The same things were measured in two ways. Each way mixes the same 8 hidden numbers, adds some noise and spreads widely along 5 directions of its own, which tell nothing about the thing.
Some things both ways: the first way, then the second way.
[-1.17,-2.06,-2.31,-1.45,-0.03,-2.10,+2.29,-1.00,+1.49,+1.03,-0.16,-1.82,+1.82,+0.20,-1.12]
[+0.77,-0.43,-0.71,-0.03,+0.60,-0.16,+0.50,-0.05,+0.37,+1.99,+0.00,+1.84,+1.04,+2.49,-2.00,+2.51,+2.74,-1.44,-0.58,+0.50,-1.12,+0.98,-0.10]

[+1.26,-1.55,+1.85,-1.21,-0.11,+3.85,-0.49,-0.35,+1.20,+0.30,-2.14,+0.37,-1.74,+1.31,+0.36]
[+1.24,-0.25,-1.54,+0.46,+0.41,-0.59,-0.70,+0.92,-0.07,-1.41,+0.55,+1.49,-0.57,+2.46,-0.01,+1.98,+1.35,+0.77,-1.12,+1.42,-1.60,-0.47,-0.80]

[-2.15,-1.04,+0.17,-0.91,-0.76,+1.65,+1.36,-0.82,+0.79,-0.12,-1.08,+0.56,+1.04,-0.12,-1.58]
[-0.84,+0.36,-1.65,-0.78,-0.95,+0.44,+0.14,+0.63,-0.14,-1.56,+1.25,-0.46,-1.27,+0.53,+0.64,+0.52,+0.88,+2.10,-0.47,+1.06,-0.76,-0.83,-0.61]

[-1.51,+0.33,-0.47,-0.10,-0.91,-1.70,-0.85,+1.56,-1.75,-0.79,-0.55,+0.49,-1.03,-0.66,+1.24]
[+2.51,+0.17,+0.53,-0.21,-1.56,-2.37,+0.94,+1.54,+0.07,-1.21,+1.67,+1.88,-0.68,+0.46,-0.38,-0.18,+2.14,+0.77,+0.05,+0.18,+1.39,-1.36,-2.77]

[+2.40,-1.53,-0.26,+0.74,+1.77,-1.08,+0.01,+1.34,-0.36,-0.30,+0.52,-0.03,-0.59,+0.73,+1.17]
[-0.39,+0.74,+1.22,-1.09,+1.53,+2.59,-1.69,-0.75,+0.08,-2.02,+2.65,-2.04,-0.73,-0.81,-1.60,+1.90,+0.42,-0.14,-0.38,-0.21,-0.83,-0.30,+0.73]

[-1.44,-0.81,-2.05,-0.04,-0.28,-0.27,+0.24,+0.78,+0.18,-0.92,-0.46,+1.79,+0.16,-0.03,+0.82]
[-0.95,-0.46,-1.01,+2.35,+0.24,+1.75,+0.20,+0.15,-0.47,-1.21,+0.09,-0.37,-0.62,+1.60,+0.54,+1.87,+0.49,+2.65,-0.28,+1.98,-2.56,+0.37,+0.71]

[-0.09,-0.66,+0.76,+0.26,-1.08,-0.67,+0.36,+0.14,-0.74,+0.91,-0.19,-0.31,-1.02,-1.05,+1.44]
[-0.98,-0.12,-0.39,-1.09,+0.51,+0.49,-1.39,+1.13,+0.61,+0.60,+0.67,+0.38,+0.77,+1.04,-0.64,+1.48,+1.73,-0.26,-0.95,+0.33,+0.76,-0.02,-0.76]

[-1.59,+1.19,-1.20,+1.62,-0.84,-0.23,-1.21,+0.03,+0.58,+0.38,-0.16,+0.02,+1.48,-1.11,-1.12]
[-0.54,+0.21,-0.35,+0.26,+0.31,+0.04,+0.70,-1.03,-0.89,+1.97,-0.44,-0.42,+0.34,+1.47,-1.88,+1.24,+2.67,+0.65,-1.07,+1.19,-1.66,+0.17,+0.43]

[+0.52,-2.12,-0.45,-0.73,-0.06,-0.90,-1.43,+1.50,+2.38,-0.01,-4.73,+0.48,-2.32,+1.92,+2.35]
[+1.21,-0.12,-0.10,+0.64,+0.10,-0.60,+0.01,+0.82,+0.42,-0.09,+0.89,+0.92,-0.03,+1.73,-0.38,+1.69,+2.30,+1.03,-0.85,+0.91,-1.04,+0.00,-0.40]

[-2.11,+0.53,+0.06,-0.59,+0.76,+1.18,+0.96,-1.03,+0.98,-0.57,-0.05,+0.38,+1.47,-0.49,+0.92]
[-1.08,+0.23,-1.77,-0.95,-0.38,+1.51,+0.50,-0.23,+0.41,+1.28,+0.53,-0.52,+0.42,+0.47,-0.28,+1.04,+2.49,+0.19,+0.06,+0.19,+0.03,+0.07,-0.69]

[+0.18,+0.86,+0.72,-0.09,-1.10,+1.13,-1.42,+0.76,-0.92,+0.42,+1.47,-1.08,-1.46,-1.48,-0.72]
[-0.03,+0.02,-1.88,-0.48,+0.41,-0.48,-0.38,+0.37,+1.08,+0.64,-0.35,+0.73,+0.35,+2.05,+0.13,+1.08,+2.72,-0.37,-0.90,-0.22,+0.17,-1.53,-1.94]

[-0.72,+0.88,-2.12,+0.07,-2.07,-2.25,-0.64,+1.30,-0.37,-2.03,-0.25,+2.74,-1.48,-0.49,-0.67]
[+1.93,-0.64,-1.34,+2.04,-2.98,-2.93,+3.16,+1.34,+0.35,-0.80,+0.30,+1.81,-0.65,+2.93,+0.09,+0.49,+1.72,+1.77,+0.13,+1.03,+0.42,-1.76,-0.69]

[-1.67,+0.85,+0.23,+0.09,-0.53,-0.07,+0.81,-0.24,+0.13,-0.80,+0.87,+1.23,-0.09,-1.71,-0.54]
[-1.17,+0.22,-0.22,+1.43,+0.71,+1.59,+0.40,+0.48,+0.09,-1.36,+0.49,+0.01,-0.80,+0.39,-0.01,+1.72,+0.57,+2.34,+0.38,+1.25,-2.55,+0.26,+0.72]

[+0.41,-0.40,-0.52,-1.16,+0.40,-0.58,+0.50,+0.22,-0.11,-0.31,-0.93,+0.12,+0.41,+1.41,+0.58]
[-1.69,-0.27,-1.64,+1.58,-0.99,+1.68,+0.43,+0.59,+1.11,-0.93,+0.74,-0.86,-0.38,+1.44,+1.68,+1.03,+0.63,+2.47,-0.10,+0.79,-1.01,-0.18,-0.14]

[+1.19,+0.11,-0.77,-1.11,+0.32,+1.27,-0.85,+0.15,-2.47,+0.75,+0.75,-2.22,+2.19,+1.52,-1.67]
[+2.08,-0.37,-0.65,+1.35,-0.20,+0.37,+0.41,-0.65,-1.17,+0.05,+0.96,+0.55,+0.23,+1.64,-1.03,+1.00,+1.89,+0.22,-0.65,+1.41,-1.34,+0.56,-1.20]

[-2.81,-0.51,+0.22,-0.58,-0.56,+0.41,+0.55,+0.02,+0.51,-0.11,-1.03,+2.56,-0.97,-1.68,-0.67]
[+0.36,+0.10,-0.17,+0.92,+1.05,+0.70,+0.06,+0.34,-0.20,+0.43,+0.33,+0.09,+0.58,+0.48,-1.62,+1.66,+2.06,+0.57,-0.10,+0.98,-0.81,+0.21,+0.49]

[+1.61,-0.88,-1.08,+0.56,-1.17,+0.79,-1.18,+2.22,-2.52,-0.97,+0.98,-1.18,-0.27,+1.57,-0.89]
[-0.12,-0.50,-2.15,+1.80,-1.00,-0.74,+0.21,+0.68,-1.17,-0.61,-0.05,+0.43,+0.00,+2.49,-0.41,-0.20,-0.16,+0.75,-1.41,+1.85,-0.52,-0.47,-1.22]

[+1.80,-0.16,+3.06,-1.07,-0.30,+0.11,-0.52,-0.30,+0.32,-0.42,-0.55,+0.67,-4.34,-1.52,+1.07]
[+2.70,+0.57,-0.55,-0.66,-0.01,-1.35,-0.15,+2.69,+1.68,-0.92,+3.10,+1.69,+0.44,+0.50,-1.17,+1.62,+1.96,-0.27,-0.11,-0.08,+0.44,+0.51,+0.32]

[-4.10,-0.06,-1.59,-0.68,+1.26,+0.89,+2.84,-2.40,+0.65,+1.66,-0.44,-0.04,+5.98,+0.10,+0.13]
[-0.06,-0.10,-0.61,+0.19,-0.95,-0.40,+0.89,+1.13,-1.16,+0.12,+0.00,+0.71,-0.23,+0.08,-0.22,+0.25,+2.13,+2.02,+0.19,+1.66,+0.68,-0.66,-1.43]

[+2.06,+0.97,+1.43,+1.03,+0.99,+1.51,-0.56,-0.01,+0.58,-0.07,-0.83,+0.34,+0.47,+1.23,+0.50]
[-0.30,+0.49,-0.51,+0.63,-1.03,-1.04,+1.19,+1.49,-0.22,-2.13,+0.81,+0.08,-1.31,-0.04,-0.19,-0.16,+0.55,+2.48,+0.22,+0.87,+0.19,-1.92,-0.24]

[+1.19,+2.43,+1.61,+1.32,+0.11,+2.83,-1.44,+1.22,-1.94,-2.28,+1.65,+1.66,-0.60,+0.29,-0.77]
[-1.19,+0.20,-1.90,+1.52,-0.05,+2.00,+1.80,-1.23,-1.51,+1.94,-0.45,-1.61,+1.29,-0.44,-2.59,-0.15,+1.17,-0.34,+0.87,+1.05,+0.13,+0.14,+0.50]

[+0.81,+2.67,+1.37,+1.61,-1.13,+2.79,-2.05,-0.12,-0.65,-0.51,-0.40,+1.03,-0.45,-0.39,+1.22]
[-0.50,-0.69,-1.23,-0.06,-0.15,+0.38,+0.66,-1.28,-0.95,+3.02,-1.25,+0.35,+1.12,+2.40,-1.75,+1.57,+3.04,-0.79,-1.03,+1.15,-0.20,+0.12,-0.82]

[-1.44,-1.16,-0.86,-0.85,+0.76,+1.42,+1.40,-0.82,+1.48,+0.24,-0.84,-0.15,+1.89,+0.87,+0.79]
[+1.37,-0.09,-0.59,-1.68,+0.76,+0.84,+0.45,-1.31,-1.21,+2.09,+0.12,+0.99,+0.82,+0.53,-2.93,+1.92,+3.35,-2.21,+0.18,+0.56,+0.37,+0.19,-1.27]

[+1.05,+1.52,+2.43,-0.25,-1.60,+1.32,-0.22,-0.82,-0.17,+0.18,+0.07,-0.23,-0.99,-0.61,-2.08]
[-0.70,+0.08,-0.63,-2.89,-0.22,+0.93,+0.09,-1.65,+0.96,+1.57,+0.61,-0.50,+0.11,+1.37,-1.20,+1.87,+3.22,-1.93,-0.58,-1.11,+0.78,-1.19,-1.20]

Other things, the second way, with their names:
q602: [-0.61,+0.61,-2.04,+0.23,+0.03,-0.28,+0.19,+1.44,+1.59,-0.12,+0.59,-0.05,+0.51,+0.24,+0.03,-0.32,+1.53,+0.11,+0.06,-0.71,+1.04,-1.50,-1.22]
q198: [+0.20,-0.17,+0.10,-0.53,+1.41,-0.55,-1.25,+0.64,-0.22,+0.04,-0.51,+1.96,+0.15,+1.43,-1.13,+1.38,+1.97,-0.81,-0.88,+0.41,+0.03,-1.00,-2.38]
q753: [-1.27,+0.76,-0.57,-2.41,-0.16,-0.80,+1.10,-1.13,-0.20,+3.63,-0.06,-0.08,+1.16,+0.51,-3.36,-0.04,+3.01,-2.20,-0.83,-0.71,+0.60,-0.22,-0.79]
q8: [-1.07,+0.35,-0.82,+0.48,-0.54,+1.58,+0.85,-0.51,-0.17,-1.41,+0.97,-1.49,-1.25,+0.10,+0.18,+0.99,+0.94,+2.26,+0.36,+0.78,-1.09,-0.97,+0.47]
q532: [+1.36,-0.59,-1.52,+0.92,+0.68,-0.63,-0.30,+0.33,-0.07,-0.61,-0.44,+1.44,-0.04,+2.98,-0.49,+2.09,+1.81,-0.09,-1.15,+1.11,-0.93,-1.28,-0.95]
q790: [-0.52,+0.86,-1.34,-1.71,-0.18,+0.25,+0.10,+0.18,+1.05,+0.81,+1.43,-0.84,+0.59,-0.07,-1.18,+0.31,+2.24,-0.70,-0.39,-0.86,+1.02,-0.82,-0.42]
q217: [+1.15,+0.82,-2.60,+0.74,-1.73,+0.68,+1.35,+2.53,+0.56,-2.65,+2.58,-0.84,-0.36,-2.21,+0.99,-0.89,+0.85,+2.42,+1.95,+0.48,+2.25,-1.29,-0.61]
q196: [+0.66,+0.51,+0.61,+0.48,-0.40,+0.76,+0.15,+0.71,+0.36,-3.40,+2.86,-0.46,-1.88,+0.24,+0.23,+1.73,+0.26,+2.73,-0.07,+0.87,-1.93,-0.25,+0.99]
q148: [-0.42,+0.63,-1.23,+0.09,-0.65,-1.56,+1.24,+1.86,-0.07,-1.68,+0.58,+0.89,-1.02,+0.55,-0.78,+0.46,+0.46,+1.87,-0.09,+1.08,-0.43,-1.38,+0.53]
q373: [-2.48,+0.49,-3.45,-2.56,+0.43,+2.95,-0.54,-0.89,+1.06,+1.04,+0.49,-1.96,+0.25,+0.55,+0.04,+1.98,+2.33,-0.35,-0.42,-0.21,-0.27,-0.55,+0.54]
q946: [-0.84,+0.22,-1.69,-1.72,-1.66,-0.06,+0.95,+0.42,+1.30,-0.38,+1.67,-0.36,-0.58,+1.53,-0.39,+1.43,+1.40,+0.21,-0.51,-0.14,+0.48,-1.01,+0.58]
q301: [+1.63,-1.02,-0.22,+1.35,-0.26,+0.89,+0.13,+0.25,+0.49,+0.29,+1.14,+1.27,+0.82,+2.25,-0.57,+2.36,+1.82,-0.43,-0.05,+0.80,-0.43,+0.96,-0.86]
q620: [-1.05,-0.09,-0.34,+0.32,+1.48,+1.82,-1.06,-0.29,+0.46,-0.46,+0.28,-0.13,+0.13,+1.16,-0.76,+1.89,+0.88,-0.45,-0.43,+0.17,-1.09,-0.28,-0.39]
q105: [-2.42,+0.46,-1.65,-0.34,-1.61,+3.23,+2.12,-1.06,-0.01,+1.50,+1.60,-2.27,+0.54,-1.05,-1.18,+0.32,+1.05,+0.49,+1.28,+0.31,-0.13,+1.33,+1.26]
q141: [+0.50,+0.17,-1.53,+1.32,-1.94,+0.19,+2.17,-0.29,-1.43,+0.41,+0.78,-1.12,+0.25,-0.16,-1.24,-0.85,+1.38,+1.14,+0.46,+1.17,+0.93,-0.64,-0.71]
q453: [-1.93,+0.40,-1.35,-0.24,+1.13,+2.00,-1.76,-1.08,+0.37,-0.81,+0.15,-1.83,-0.85,+1.37,+1.02,+1.14,+1.47,+1.37,-1.78,+0.30,-2.02,-1.13,-0.95]
q406: [-0.90,+0.11,-0.80,+0.74,-1.03,+1.53,-0.49,+1.76,+1.45,-1.28,+2.54,-0.99,+0.12,+0.08,+1.17,+0.39,+0.31,+1.78,-0.09,+0.33,+0.54,+0.49,-0.28]
q779: [+1.06,+0.13,-1.53,-1.68,-1.11,-1.85,+0.28,+0.82,-0.23,+1.00,+0.61,+1.25,+0.29,+1.50,-1.01,+0.15,+2.68,-0.53,-1.14,+0.44,+1.18,-1.00,-2.26]
q705: [-0.72,-0.26,-1.84,-0.95,-0.57,+0.18,-0.34,-0.30,+0.79,-0.20,+0.03,+0.14,-0.81,+2.72,+1.11,+1.60,+2.24,+0.77,-1.42,+0.37,-0.88,-1.37,-1.54]
q476: [+0.96,+0.01,-0.03,-0.98,-0.33,+1.90,+0.39,-0.87,-0.13,+0.58,+1.83,-0.96,+0.83,-0.55,-2.19,+1.13,+1.96,-1.85,+0.83,-0.47,+2.13,-0.34,-0.67]
q581: [+0.12,-0.10,-0.60,-1.40,-0.14,+0.43,+0.75,-1.38,-0.41,+1.61,+0.31,+0.28,+0.24,+1.69,-2.06,+1.95,+2.71,-1.15,-0.61,+0.44,-0.56,-0.08,-0.29]
q113: [+0.73,-0.75,+0.84,+2.11,-0.35,-1.41,-0.27,+2.39,-0.10,-3.06,+0.54,+2.25,-1.35,+2.51,+0.53,+1.83,-0.03,+2.66,-0.80,+1.96,-1.18,-0.84,-0.58]
q87: [+1.23,-0.62,+0.22,+3.47,+0.32,-2.87,+0.78,+2.88,-0.77,-2.96,-0.63,+2.61,-0.58,+2.25,-1.72,+1.17,-0.89,+1.39,-0.18,+1.97,-0.11,-2.09,+0.60]
q277: [-1.40,+0.94,-1.03,+0.36,+1.59,+1.22,-0.55,+0.96,+0.65,-1.21,+1.06,-0.77,+0.11,-0.57,-1.36,+0.82,+0.08,+0.21,+0.14,+0.00,-0.78,-0.49,+1.12]
q699: [+1.12,-0.15,-0.96,+1.33,-0.53,-1.62,+1.87,+1.35,-1.15,+0.79,+0.23,+2.41,+0.74,+1.50,-2.86,+0.79,+0.76,-0.32,+0.06,+1.93,-0.47,+0.80,+0.44]
q499: [-0.64,+0.16,-0.52,-0.19,-0.66,+1.08,-1.00,+2.09,+0.45,-2.29,+1.40,+0.18,-1.21,-0.84,+2.58,-0.06,+1.32,+3.21,+0.36,+0.74,+0.70,-0.94,-3.08]
q579: [-2.28,-0.10,-3.79,-1.82,+0.64,+3.81,-2.12,+0.84,+1.17,-0.84,+1.34,-0.62,-0.05,+0.88,+1.60,+2.35,+0.43,+0.33,-0.46,+0.77,-0.87,+0.91,-0.34]
q356: [+0.18,-0.48,+1.06,-1.79,-0.53,+3.40,-1.66,-1.34,+0.65,-0.62,+3.01,-0.92,-0.48,+0.80,+0.69,+2.28,+1.75,-0.39,-0.62,-0.28,-0.34,+1.17,-2.02]
q558: [-0.09,+0.30,-0.14,+0.30,+0.99,+1.36,+0.13,-0.59,+0.69,+0.68,+0.73,-0.24,+0.33,+0.58,-1.07,+1.73,+2.35,+0.00,-0.09,+0.03,-1.44,+0.34,-0.01]
q957: [-0.32,+0.13,+0.40,+1.09,+1.16,+2.21,+0.20,-0.82,-0.15,-0.66,+0.58,-0.12,-0.25,-0.19,-0.81,+1.07,+1.09,+0.32,+0.74,+0.23,-1.55,+0.04,-1.05]
q721: [-0.48,+0.30,-1.54,+0.33,-0.47,+1.63,+0.56,+1.17,-0.37,+0.49,+1.56,-0.75,+0.87,-0.78,-1.23,+0.75,+1.13,+0.96,+0.56,+1.36,+0.64,+1.10,+1.06]
q514: [-1.52,-0.39,-2.07,+0.89,-0.10,+0.27,+0.42,-0.56,+1.65,+2.07,-0.57,-1.33,+1.49,+3.09,-0.89,+1.87,+2.26,-0.70,-1.36,-0.38,+0.22,-1.20,+1.21]
q985: [+1.19,-0.52,-1.90,+0.72,+0.08,+0.90,+1.20,-0.91,-0.82,+2.10,-0.83,+0.46,+0.99,+1.29,-1.18,+1.60,+3.60,-0.24,+0.38,+1.15,+0.10,-0.29,-1.09]
q168: [+1.20,-0.65,-0.65,+0.46,-1.54,-1.56,+0.20,+0.79,+1.40,-0.72,+0.63,+0.89,-0.12,+2.76,+0.90,+0.75,+2.24,+0.27,-0.88,-0.43,+1.47,-2.25,-2.47]
q53: [-1.48,-0.41,-3.43,+1.29,-0.80,-0.02,+0.39,+2.99,+0.20,-2.23,-0.34,+1.05,-0.75,+1.49,+1.42,+1.19,-0.23,+2.92,+0.18,+2.19,+0.02,-1.22,+0.44]
q533: [-2.05,+0.46,+0.34,-2.52,+1.24,+2.55,-1.50,-0.62,+0.93,-1.12,+1.49,-0.62,-1.11,+0.42,-0.56,+2.81,+1.06,-0.12,-0.49,-0.24,-1.46,-0.16,+0.29]
q442: [-0.91,+0.25,-1.97,-0.92,+1.17,+1.08,-0.29,+0.30,-0.77,+2.09,-0.25,+0.17,+1.55,+0.16,-2.82,+1.19,+1.83,-1.50,-0.19,+0.89,+0.60,+0.51,+0.22]
q616: [-0.16,+0.04,+1.31,+1.49,-0.16,-1.74,+1.39,-0.03,-0.68,-1.19,-0.65,+0.85,-0.91,+1.20,-1.70,-0.11,+0.62,+0.41,-0.02,+0.08,+0.08,-2.67,-1.47]
q826: [+0.75,-0.71,-0.96,+2.50,-0.56,-2.28,+1.41,+1.33,+0.70,+0.43,-0.88,+2.45,+0.50,+3.31,-0.66,+0.95,+1.51,+0.33,-0.51,+0.84,-0.56,-0.87,-0.96]
q103: [+1.75,-0.40,-1.05,+0.06,+0.45,-0.41,-1.66,+0.58,+0.35,-0.88,+0.39,+1.09,-0.36,+2.18,+1.20,+1.37,+2.82,+0.77,-1.46,+0.63,-0.37,-1.22,-3.09]
q668: [+1.48,-0.40,-2.14,+0.37,-0.93,+0.34,+1.78,-0.14,-1.22,+1.70,+0.78,+0.70,+1.10,+1.60,-2.64,+1.81,+1.98,-0.62,+0.05,+1.97,-0.38,+1.37,+1.28]
q604: [+0.64,+0.29,-0.17,+3.15,-0.05,-1.47,+0.53,+1.49,-0.40,+0.02,+0.61,+0.31,+0.76,+1.02,-1.29,-0.52,+0.67,+1.59,-0.88,+1.36,-1.07,+0.34,-0.02]
q306: [+0.29,+0.13,-0.48,-0.38,+1.09,+2.44,+0.28,-1.00,-0.64,+1.62,+1.47,-0.11,+1.16,+0.30,-3.25,+2.60,+1.61,-1.58,+0.17,+0.95,-1.66,+2.41,+1.54]
q824: [-0.71,-0.48,-1.70,+1.79,-0.06,+0.62,+0.03,+0.73,+0.38,+0.20,-0.04,+0.32,+0.45,+2.37,+0.12,+1.53,+0.97,+1.14,-0.76,+1.31,-1.19,+0.28,+0.20]

Some of these things the first way, each followed by its name:
[+0.12,-1.34,-3.02,+0.42,+1.15,+0.14,+2.25,-0.65,+1.60,-0.17,+1.65,+0.56,+1.96,+0.55,+3.04]  q53
[-0.03,+1.00,-0.07,-0.05,+2.33,+1.78,+1.16,-1.61,+0.72,+0.08,+0.38,+0.67,+3.55,+1.02,-0.52]  q8
[-0.20,+0.52,+2.58,-1.85,-1.24,+0.99,+1.78,-1.21,+0.12,-1.52,-1.94,+1.36,+0.02,+1.43,-3.24]  q105
[-5.31,-1.58,-0.57,-2.32,-0.02,+2.33,+0.85,-0.17,-0.26,+0.60,-0.75,+1.48,+0.46,-1.89,+0.34]  q103
[-0.67,+1.18,+1.69,+0.12,+0.45,+1.57,+0.14,+0.00,-0.08,-1.71,+0.29,+2.13,-1.01,-1.08,+0.58]  q826
[-0.73,+0.77,+0.91,+0.41,+0.75,+3.31,+0.22,-0.98,+2.49,-1.55,+0.67,+1.91,-1.17,-1.36,+1.75]  q373
[+1.21,-0.70,+1.12,-0.27,+0.41,+0.25,+1.50,-0.01,-0.45,+0.64,+3.01,-1.33,-0.15,-1.18,-3.20]  q277
[+4.12,+0.96,+0.91,+0.47,-1.80,-0.71,-0.62,-0.34,+0.05,-0.01,+0.65,-1.11,-1.57,+0.58,-1.50]  q946
[+1.18,+1.23,+2.82,+0.36,-1.12,+2.75,-0.33,-0.46,-2.36,+1.93,+1.98,-2.22,+0.15,-1.07,-1.06]  q198
[-0.08,+1.21,+1.46,-0.50,+2.09,+1.78,+0.66,-0.25,-1.36,-0.50,+1.56,-0.73,+1.77,+0.30,-0.11]  q957
[-0.21,-0.09,-0.36,+0.64,-1.26,+1.07,-2.35,+1.95,-0.79,+0.16,+0.38,-1.13,-1.31,-0.52,-1.04]  q453
[+0.59,+0.14,+1.08,-1.47,+1.50,+0.79,+1.09,-1.68,+0.43,+1.92,-0.05,-2.40,+2.45,+0.83,-2.27]  q558
[+3.22,-0.27,+0.26,-0.08,-1.20,-0.32,+0.61,-0.41,-0.93,+0.77,+0.80,-2.70,+1.15,+1.60,-2.45]  q699
[+0.43,+0.27,-1.00,+0.52,-1.71,+0.19,-1.68,+0.92,+0.02,-0.15,+0.00,-0.89,-1.06,-0.28,+0.18]  q705
[+0.79,+1.17,-0.10,+0.74,-2.15,-0.11,-0.86,-0.07,-0.53,-0.27,+0.67,-0.47,-0.40,-0.78,-1.60]  q581
[-1.24,-0.39,-0.46,+0.67,-0.79,-0.79,+0.92,+0.14,-1.15,-0.46,+0.42,+2.50,-0.72,-1.71,+1.64]  q113
[+3.01,-1.22,-0.55,+1.39,+0.38,-0.32,+0.70,+1.32,-0.63,-0.12,+1.35,+1.60,-0.90,+0.82,+0.33]  q87
[-1.49,+0.96,+1.42,-1.07,-1.21,-0.22,+0.02,+0.12,-3.88,-1.65,+0.45,+1.65,-1.52,-1.79,+1.82]  q356
[+1.70,-3.43,-0.03,-1.68,-0.45,-0.69,+0.74,+0.78,+2.34,-0.76,-3.65,-0.22,-1.94,+2.79,-0.04]  q306
[+0.28,+0.06,+1.70,-0.08,-1.79,-0.24,-2.08,+2.03,-2.61,+0.06,-0.72,-0.12,-2.21,-0.48,-2.96]  q604
[+2.92,+1.47,+0.23,+1.93,-0.72,-1.14,-0.21,-0.51,-1.15,+0.52,+3.71,-2.62,+0.14,-1.59,+0.32]  q533
[+1.02,-0.61,-1.11,-0.20,-0.40,-2.08,+0.04,+0.29,-0.31,+0.02,-0.06,+0.05,-0.24,+0.07,-0.97]  q196
